Each cloud of rows lies close to a flat space through zero, with a little noise off it, and is much wider in some directions of that space than in others. After each cloud: how many dimensions does that space have?

[[  6   4  13  11  17  -4  -8  -8 -26  -9 -13  -8  -9 -14  23  15]
 [ -6   1  -2  -8  -2  -5   0  -9  -9  -5 -17  -3 -12   0  24   9]
 [  7 -13 -18  -2  -5 -26  16   7  -5   5 -19  36 -27  -6  37  -8]
 [  3 -20   4  -9  -5  13 -31 -24   7   5  -2   3  -6   2 -10   2]
 [ 10  -8   6  11   1   0 -15 -11  10  22  34  -3 -13   3  -9   4]
 [-12   4  -4   5  20  24   7  -1  -3 -11  -1 -13  -5  12  -3   9]
 [-10 -12 -21 -13 -16 -11   0 -13  10   9   4  25 -25  16   7 -10]
 [ 10  -9   7   3   3  -2  -6  -2   8   9   9   0  -2  -1   8   3]
 [ -6   6 -11   9  14   0  36  20 -17 -20 -32  -3   7   1  18  -4]
 [  0  -7  -1 -11 -13  -4   3   2  13   2  -3   3  15   7  -5  -9]
 [  9  -2  14   3  13   8 -14  -2   5   1  13  -2   7  -2  -8   4]
 [-29  11 -25 -22 -10  -1  13  -1 -16 -28 -42  12  -8   6  10  -4]
 [  2   3   0 -11   0  -1  12  16   5  -5 -10   1   9  -5  10   3]
 [-17  -4  -3   0  19  13 -19 -31 -16 -13  -7   2 -34  12  14  13]
 [ -7  14  -2  16 -10  14  18  14 -15   2 -17 -34  10 -13 -10   6]
 [ -2  17 -11  14  -4 -19  20  13  -6  12  21   4 -16  -1   0  -5]
 [ -6  11 -10  -6  -8  18  21  24 -11  -4 -38 -19   3 -20  10  14]
 [  2   9  -6  14   7   5  19  20 -22  -7 -26  -6  -3 -20  13   8]
 [ -1   2  21   1   4  20 -16 -12   4  -1   8 -35  24   4 -19   9]
 [ 13 -18  17  -7   0   3 -36 -25   7  15  16   1 -14  -4  11  15]
 [  0   1   9   5   2  13   9   5   2   8   3 -31   4  -1  13  17]]

9

[[  5   3   3  26  11  13   3 -13   1  18   1 -16 -40  -9   8  15]
 [ -8  -1   4 -31 -21   2  -6   5   3  -4   1  -4 -16   8   1 -17]
 [ 15  22 -17  -8  -9  16  -1   4   8  17  -4 -21  11  17  18 -29]
 [-11  -4  16  17  15  15   6   8  -7   8  18   4  -1 -24   0  12]
 [-26   6  -6 -13   3   8 -12  18   3  12  -1   4  25  18  10   0]
 [ 16  17 -22   7   7 -27  -2  34  11   7 -10 -21  13   3   8 -15]
 [-19 -26  17 -10  25  -2  -9  -1 -13   2   9  24 -20 -38   9  42]
 [-39 -22  -5 -18 -24 -27  10   0   2  -3  12   6   1   0   5  12]
 [-22  19   2   2  28   9 -11  14  -4  13 -16   8   5   4  15   9]
 [  5 -22   4 -11 -25  18   3 -33  -4   0  31   1  -4  13 -14  11]
 [ 19   1 -11   3 -23  -8   7   1  11  -2   0 -22  -7  10  -4 -20]
 [ -6   5  -6 -18  -4   2 -19  -1   2  -3   4   8  21  34 -13   0]
 [-28   2   7  17  23   1 -16   6   6  -7   7  23  16  10  14  13]
 [ 30 -19 -11  32 -24  14  -4   1  13   4   3 -19   4  37  -6   2]
 [-11   3   9  -4  29 -18  -5  22 -19  -4  14  25   8  -1  10  20]
 [-12 -28  15  29 -20   7  31 -27 -11  -2  30   4   7  -6 -31  22]
 [-28   0  -3 -29 -10   0 -18   8  12  -5  18   8  19  16   5 -10]
 [ 15  -6   7  -7  27  -6 -10   0 -12 -10 -14  21   9 -25 -13  20]
 [ 22   2 -15 -25 -15  -2  -5 -14   5   5   5 -15  -9  10   8 -13]
 [ -5 -12  -5   3  11 -24 -11  19   4  -8  -8   8  16 -10 -13  18]
 [-23   9  12  35   6  -6  18 -17 -12  -8  14  15   2  23  -8  15]]

12

[[  2   4   7   6 -14   5  -5  11  -5   9   6 -16   3  -3  13  18]
 [-31  -8 -19   7  23  17   9   3 -17  12  -4  -4  23  -6  -9  23]
 [  7   2  19   6 -14   7  -5   5  -1   5   6 -18   4  -4   3  17]
 [-19  -4 -28  -2  12  -5   7  -4  -7   2  -6  11   1   8   6  -6]
 [-44 -17 -36 -13  50   5  23 -17 -10  -6 -13  28  19   2 -36 -14]
 [  5   3   3   2  -6   2   1   2   3   1   2  -7   1  -3   0   5]
 [ 58  24  33   3 -52 -25 -21  10  20   0  14 -10 -40   8  43 -12]
 [ -7   0  -7  -1   2   3   4  -1  -2   1   1   0   5   0  -4   1]
 [ 15   4  12   5 -16  -2  -9   6   3   5   9 -12  -8   1  14   9]
 [ 25  11   1   3 -30 -21  -8   7   6   2   7  -2 -26   9  36  -9]
 [ -7  -2 -17  -4   6  -9   1  -2  -5  -1  -1   9  -2   6   3 -11]
 [-27   3 -24  12   4  12   2  12 -17  14   0 -13  18  -1  12  26]
 [ -3  -3   9   3   4  11   0   2   1   1   2  -8  13  -8 -12  16]
 [  0  -6  23   1  11  21   2  -5   1  -2  -2 -11  20 -10 -35  15]
 [ -6   0  13  10   3  18  -1   7  -7   6   1 -18  19  -9 -11  26]
 [-14  -3 -14  -1   8   6   5   0  -6   2  -1   1   7  -1  -1   0]
 [  2  -2   7   4  -1   1   2  -2   3   1   2  -3   2   0  -6   6]
 [-39 -17 -27  -2  41  14  13 -10 -13  -2 -12  14  23  -2 -32   0]
 [  7   8 -17  -3 -12 -25  -6   0   6  -5   2  15 -26  15  27 -24]
 [ 29  16  26  15 -35   2 -15  20   2   9  13 -30 -11  -5  33  26]
 [  7  10  17  13 -18  13  -8  16  -5  11   9 -28   8  -7  14  29]]

3

[[ -7 -22  16   0  16 -12  36   8  13  -6 -18 -23   0   1   8  23]
 [ -6  42  15  -8 -27 -31  29  -8 -16 -13 -10  -3  24   2 -21   8]
 [ 11  11 -10  21  -9   8 -30   7 -25  10   8   5  16   5 -16  -2]
 [  9 -26  -6   7  -9 -12  10  14  14  -4   5 -10   3   1 -24  -3]
 [-10  18  24  -2  -4  31  -6  -9 -15   9  19   8   4   3  -9  17]
 [-26 -11 -14  18 -19   4  28  -2 -10  32  11 -10 -23  12  -6   2]
 [-16  13 -19   6  11 -17 -18 -35 -32  -8  -1  17  -6  -8 -25  33]
 [ -6 -15 -22  -1   2   5   7  12   1 -15   9  -7  -8 -18  -1 -11]
 [  1  -2  10 -29 -23  -8  31  11  -5  10   7 -11 -13 -39  -1  -5]
 [-23 -20 -15 -41  42 -19   7  -1  34 -11 -28   8  17  17 -11   4]
 [-20 -23   1  21 -14  14  23   8   7  12   8  14 -10   8  11 -16]
 [  1  -5 -10   8 -10  33  12   1 -11   0 -20   2  -4 -11  33 -17]
 [ -2  -6  16  12 -29  23 -20   3 -19  12   2   9 -11 -19   1 -13]
 [ -4 -13  12  33 -20 -21  35   3  23 -14   1  -7 -11  16  14   3]
 [ -1  -2  28  10  23  53   4  -6 -19 -12  10   5   6   2   8   0]
 [-11 -11  -3  -5   2 -12   2   8  29 -15 -19 -33 -10   9  -1  -3]
 [-18  -1  11  -9  -6 -18   8  -7  12   0 -14  14   8  -5  -4  32]
 [ 24  -2 -23 -25 -13  24  -8  -2   7  13 -36   3  16   6   0 -27]
 [ -8  33 -18  29  -8  22 -27  13   9 -20  16  -2  18  31  11 -12]
 [ -1  10  29  21   5 -38 -27   4 -15   4   2  21  17  11  -8   0]
 [  1 -13  15  23  10 -11  14  12  -4 -13 -12  -4  18   1   5  19]]

14

[[-30  16  -1  25  -8 -17   2  -2  31   8  24  50   0  12  -8 -36]
 [  7   3   7  11 -10  -7 -10   4 -14  20  16  13  14  -6   0  -5]
 [ 28 -14   6  -1  15 -30 -23   6  30   7 -30  -9  -5   6  14  -3]
 [-15   3 -17   5   2   2  15   7  45  -4   4  13 -17  23 -18  12]
 [ -4  11 -11  -8  12  15  10  21 -12   6  13   6   0   2  -1  19]
 [ -6   7   4  -7  -6  -9  13   2  10  18  -6  34  -2 -19 -19 -12]
 [-12  31  19 -31   3  -2  -6 -25 -16  25 -11  20   5 -30   7 -30]
 [-12   8   8  13 -17   1   8   4   2  -3  21  12   8  14 -15  -9]
 [-23   2   0   3 -27 -21  11  -6   5  13  10  25 -15 -18 -32 -28]
 [ 20   4  11  -1  -1 -17 -17   0   0  16 -15 -13  -9 -18  -1  -9]
 [-13   2 -11  -6   7  16  17   7   4  -9   8  11   3  11  -5  16]
 [ 15  -1   5 -13   3  16   4  11 -31  17  -3  -1  11  -3  12   8]
 [  1   2   9 -19  -5  16  -5 -10 -37  13  -3  -4  12   6  25 -16]
 [ -8  12  -9   3  -2   6 -14  -6  11 -14   4   4   9  19   6   1]
 [-30   6  -5   4 -12  17  21 -13  14 -37   4   0  -8  16 -14 -11]
 [ 13   4 -32   2   5  14 -13  10   3 -32 -19 -39 -23  -3  -6  34]
 [ -4  24 -13 -12   3  27  13  15 -20 -11  -3 -23 -21 -10 -13  14]
 [-24  25   2  12 -12   9   8  -6  21 -31  13  12   7  12 -23  -5]
 [ 13   1   0  -1  10  -4  -8  -5   2   1 -17 -13  -9 -21   4   4]
 [-20   5  18  -3   3   6  14   1  -9   7  30  28  29  24   8  -9]
 [-15  18  10  16 -10  -4  18  14  28   1  22  29   5  13 -29  -5]]

12

[[ -7   0   5  -1  -3  -3  -4  -7   3   1   3   8  -5  -5  -2   2]
 [  6   6   3   7   3  -7 -11  -4   3  -7 -24  -7   6  -2  -2  -2]
 [-21 -14  12 -11 -14 -11   1  -8  -5  11   8  16  -4  -8   0   2]
 [  8   2   3  -1  -3   4   1  -3   3   4  13   1  -6   1  -3   0]
 [ -3 -13  24 -15 -13  -8 -10 -10 -10  23  21  19  -7  -6   2 -10]
 [ 20   4   3   4   6  -4 -11   1  -5  -2 -19 -12   7   2   2 -10]
 [-16 -12  25 -10 -16 -16 -14  -9  -3  14  -6  16   3  -9   2  -4]
 [  3  10  -9  11   4  -1   1   0  10 -16 -21 -12   3   1  -4   7]
 [  8  13 -22  13  14   5   9   4   5 -19 -14 -17   0   4  -4   7]
 [ 34   1  14   0  -4   1 -13  11  -2  11 -11 -18  16  10   8 -16]
 [ 19  10  12   6   2  -2 -21  -5   7  -1 -14  -5   3  -1  -1  -9]
 [-12 -13  23 -13 -21  -7  -4  -8   1  21  22  19  -6  -5   0   0]
 [-14  -4  -2  -3  -3   0   5  -2   0   1   8   8  -4  -2  -1   5]
 [-19  -6   2  -5 -11  -1   9  -5   6   4  16  12  -7  -4  -4  11]
 [ -5   2  -1   4   3  -2  -5   3   3  -6 -16  -3   8   0   1   1]
 [ -3  -7  24  -8 -16  -6 -15  -7   3  15   6  14   1  -5   1  -5]
 [ -4   7  -7   7   1   2   4  -1  10 -10  -6  -3  -1   0  -4   9]
 [  7   6  -9   7  10  -2  -2   2  -1 -12 -21 -12   5   1   0  -1]
 [ 15   0  23  -5 -15   4 -14  -2   8  18  17   6  -1   2   2  -7]
 [  9  12 -35  12  25  13  17  15  -3 -23 -10 -22   3   9   1   5]
 [ -1   8 -31   8  14  13  23   8   1 -17   8 -11  -6   6  -3  12]]

6

[[  7   7  13  13 -10  13  10  32   5  -7   3   1  11   3  11 -17]
 [ 11  13  -2   2  -3 -13  10  23 -23  -7  12   4   1  -2 -16  -5]
 [  0  -3 -18   0  13 -11   8  29   1   4  38 -16  23  18   6   0]
 [-27  -9 -10  16   5 -17   6  10  -7   8   3 -21  -5   2   5  -4]
 [ -4 -25 -11  16  -9   5   6 -26 -12  -1  -7 -21 -27   2 -12  -3]
 [ 16  10   1  -8   7  -3  -1  16   2  -6  19   9  19   8  -1   6]
 [ 29   3  22   5  -7  11  29  33 -13 -22  16   7  12  13 -20 -28]
 [-21 -21 -13  21 -11  11  14  32  -3  13  15 -37  -2  16  19 -31]
 [  7  -1   3   2  17 -13   1  12  21   4  18   6  10  13   0  15]
 [ -3  -8  -5  10  -8  11  -4 -34  -3 -12 -19  -8  -8 -15   3   6]
 [ 40  23  29  -2 -10  15  -2  46   6 -15   7  29  15  14  -2  -4]
 [  9  29  -2  -8  -8  20   5  45  10 -13 -32  18  29   1   5  38]
 [  9  -6  16 -22   5  19   6 -19   8 -19 -17  12  17   9 -11   4]
 [  7  -2 -20   9   1 -15  23  12 -24  -3  29 -14   2  -5 -16  -9]
 [-17 -13 -14 -11  12  -1  -5  -9  26  29  -1  -7  -6   8   9  14]
 [-30  -4   1  13   6 -11  -6   9   8   5 -29  -7  -7   8   4  23]
 [-33 -11  -1  -3   8  -7 -11 -31   4   7 -21  -9  -7  -4   9   4]
 [  3  -4  -8  -5   9  -1  11  -6  15  10  12   0   4  -3  -1   3]
 [-22 -16  -8   6   5 -11  -4  10  -9   8  22 -27   2  19  11 -16]
 [-11   5   2  10  26 -43 -14  -2 -13 -24  10  -1  18  11  -9  34]
 [-17   9 -28  -3   8 -10 -12 -13   6  11  -7  -5   5 -19  15  28]]

10

[[-21  -5 -12 -24  13  28 -17 -47  -9  20   1  15  19  -3  17  -8]
 [  6  22  -2   1  -5  -7  -8  16  27  -2   3   6  12 -21 -15  16]
 [  7  -3   1   0  16  44  -5 -50 -24  -2   9  31  24  40  12 -41]
 [  4 -31 -13 -39   1  -5   3 -13  -5  -4   4   7  -9  21  17  -7]
 [ -1  33  -2   9   3  13  -9  -4   5  12   5   5  20 -10 -10   8]
 [ -8 -21 -11 -19   3  -3  18   6   5  -3 -10  -5 -19  -5   8   2]
 [  3  -9  22  -1  -3  -7 -15  -4  -1  -5   3  14   5  14  -1 -14]
 [-23   5  11 -11   6   4   9   2   3  22 -16  -9  -3 -17   0   7]
 [ 10  38 -20  21  18  49  23 -14  -5  -1   4  13  18   7 -10 -13]
 [-18  35   9   0  12  23   7  -1   9  22 -12   5  13 -20 -10   3]
 [ -2  28  -6  26  -7 -17   6  41  25  -6  -6 -17 -12 -42 -21  29]
 [ 11  -1  -6  -1  -7 -18  22  27  11   0  -7 -22  -9  -4  -4  16]
 [-14   6  -6  -8  11  25 -13 -32  -7  14   1  12  15  -3   7  -8]
 [ -3  34  34  35 -20 -36 -24  28  36  33 -13 -34  45 -51 -21  43]
 [ -2 -32   9 -25 -12 -36 -25   9  -7 -18  12  10 -31  12   7  -1]
 [ -4   7   6  -1   0   7  -3 -23  -6  31  -5 -19  36   2   7   8]
 [  1   6   1   6  -9 -16   4  14  20  17 -11 -27  19 -26  -3  25]
 [  0   8  -9   2  13  34 -16 -34 -10  -9  14  36  13  15   2 -25]
 [-11 -22  -7 -22 -11 -43  17  47  20  -7 -12 -24 -44 -27  -1  29]
 [  1 -41  17 -23  -7 -16 -30 -32 -16   7   5   3  17  27  23 -11]
 [-15 -11  10  -8   7  19 -28 -51 -24  17   5  12  22  14  18 -18]]

8

[[ 26  19 -20   7  -8  -4   3   5 -14  -6  16   1  16 -16  -9 -22]
 [ -9 -51  11   9  -6  11   7 -26   5  -9   5  18  -4  28  -2  17]
 [  1  -5  14   3  14  10  14  23   2 -26 -14   3  -5   4  15  18]
 [  2 -17  41  25   5  12   3  -5  22 -25   7 -16  -5  30  11  36]
 [-14 -14 -14  -9  -9  -9  12  16 -12 -22 -13  -8  25   0  13 -10]
 [ -7  -9   2 -20  12  -2  -4 -40  -9  16   2  32 -12   8 -31   2]
 [ 18   5  -7  12  -3   6   4  11  -6 -16   5  -1   7  -4   3  -5]
 [  4   0  19   4  11  -3  -3  -5  -1  22  -3   3 -24   6  -2  11]
 [-17  -3   4 -24  22  -2   0 -16   4  -2   2   1   0  28 -16  30]
 [  1  23   2 -42  21  -9   1   6   6  18  -1  17  -6 -24   8   1]
 [  2   2   7  -5   4 -13  21  29   8  22  18  -1 -11 -15  14   6]
 [ -4  -2 -23   7 -21   2 -17 -18  -7  -4  -5  -7  17   1 -10 -23]
 [ 16  -8   5   7  -6  -3  -9 -17 -16  -2  -8   1   3   6   3 -11]
 [  9   9  -4 -17   6  -3   5  -8   2  -2  17  13   8  -8  -8   0]
 [ 26  26  -3  -4   5  13 -10   1  23  -1  24  -6   5  -8  11  11]
 [ -3   5   3  -9  13  -3  21  37   3  25   2  18 -26 -25   9   2]
 [-15 -20  13  16 -10   1  19   5   3  -3   3  13  -7  -8  -9  -5]
 [ -6 -36 -17  35 -28 -10   2 -21 -45  -1 -15   3   7  19 -27 -35]
 [  8  -1  -6  10   2   7 -13   6 -10   6 -21 -10 -12  10  14   0]
 [  1  26  21  14   1   8  -9  -6  10  -2  -6   1 -12 -16 -12  -6]
 [ -4  22  27   0   8  -4  11  18  17  -5   5  -4  -5 -18   3   8]]

10

[[-14  -5   8  -5 -17   5 -14  15  -3   1  -4   7   0   2   0  -6]
 [-22 -20  34 -23 -14  29   1   9 -16  19 -13 -14   0 -30 -15 -44]
 [-25   5  -4  -3 -21 -20 -30  10   3 -27 -11 -12  10 -14  -7  28]
 [-25  -2   5  -7 -22   2 -19  10   7  -7  -8  14   4   8  -6 -20]
 [ 22   7  13  17   8   3  14  -9  12  29   9  -7  -9  21  24 -10]
 [-13  -4  16 -14   1  25   1   4 -14   7   6  11  -8  -2 -10 -40]
 [-30  13 -31  -3  -2  -3 -20  -3  15 -50   4  34   3  15 -22  -5]
 [  2   8 -12  12   4  -3  -2  -3  12 -10   8  10  -3  16   7   9]
 [ -3   1  -9 -11   8   4  -3   4 -20 -11   9  19  -2  -1 -12  -1]
 [  4 -28  22 -22   6  21  24   4 -27  25 -15 -32   3 -52 -16  -8]
 [ 25 -10   9  -1  15   6  27 -10  -9  31  -5 -16   0 -13   5  -7]
 [ 22  -8  -4   2   4   0  11   3   0   7  15  15  -3  13  11   3]
 [ 16 -16   5  -2   8  10  25  -8   9   9   0 -15   1 -17  -1  -8]
 [ 14  -1   7  -2  16   5  16 -11  -9   6   9 -16  -5 -14  -2  -3]
 [ 15   2  -2   9   7  -5   8  -5   7   2   8  -6  -3   6  10   9]
 [ -2  -1  12  -8   6  13   5   0 -18  13   0   0  -5  -7  -6 -19]
 [-24   3  12  -7  -3  13  -7   0  -9   3 -13 -13  -1 -18 -13 -17]
 [  1  -2  -8 -13  -4  -9  -6  -4  -1 -22  13  29   4  12 -11 -19]
 [ -5  15 -17  11 -13 -14 -21  -1  26 -25  14  41   0  48  10  -9]
 [  4   4   1  -6  13  -3   9 -17  -4  -7   3 -12   1 -12 -12 -11]
 [ -2 -18  -1 -14 -11  -1  -4  14 -10 -12  -1  -1   6 -20 -10  14]]

8

[[  2   3  -5  -2  -4   7   3  -2   8   0   2  -5  -9   1   0  -3]
 [ -9  -1   8  -4  -8  -3   2  -7  16   4  -3  -9   1  14  -1  -5]
 [ -1  -4   6   6 -14  -2  -1  10   0   2  -1  -8   7   5   2   3]
 [ -2   4  -3   5 -14   4   4   4  27   1   4 -30 -13   8  -3  -9]
 [ -2   4  38  12  14 -23 -11   6  -2  -2   6 -12  12  -6  -2  -9]
 [ -3  -1  -1   3   1  -1  -3  -1 -16   4  -7   8   6   2  -2   9]
 [ 25 -18 -53 -43  -1  34  17   5  17 -25  23  51 -18 -24  33 -16]
 [ -7   6  24  21   5 -17 -10   1 -16   8  -8 -13  12   2 -12   7]
 [ -5   9   5  22   2  -7  -8   2  -9  10  -8 -21  -2   1 -15  12]
 [ 14 -21  -6 -25   4   3   5   9 -21 -16  10  54  17 -14  30   0]
 [  4   1 -20  -4   2  12   2  -3   2  -3   1   2 -13  -5  -3   3]
 [  4  -1  -2  -1  -1   1   1   2   3  -1   2   1   0   0   1  -1]
 [  3  -1  -8 -13  -3   6   7  -4  22  -6   8  -2  -8   1   6 -12]
 [ -2   5   9   2   4  -3   1  -4  23  -3   5 -19 -10   0  -5 -15]
 [ -2   1  23  12   2 -14  -5   7  -2   2  -1 -12  10   1  -2  -4]
 [ -6   1 -29 -30  15  20   5 -37 -18   4  -8  42  -7   1  -8  13]
 [  1   0   1  22  -4  -6  -9  11 -48  10 -15  14  16  -3  -4  30]
 [  0  -3   7  12  -2  -7  -5   7 -26   5  -6   8  13  -1   0  13]
 [ -7   4  27   7  -2 -16  -3   4  18   1   1 -26   5   7  -3 -13]
 [ -2  -7  19   8  -7 -13  -3  12  -2   0   0  -5  14   3   7  -1]
 [ -7   2  26  16   1 -18 -11   5 -10   6  -8 -13  12   4  -6   4]]

5
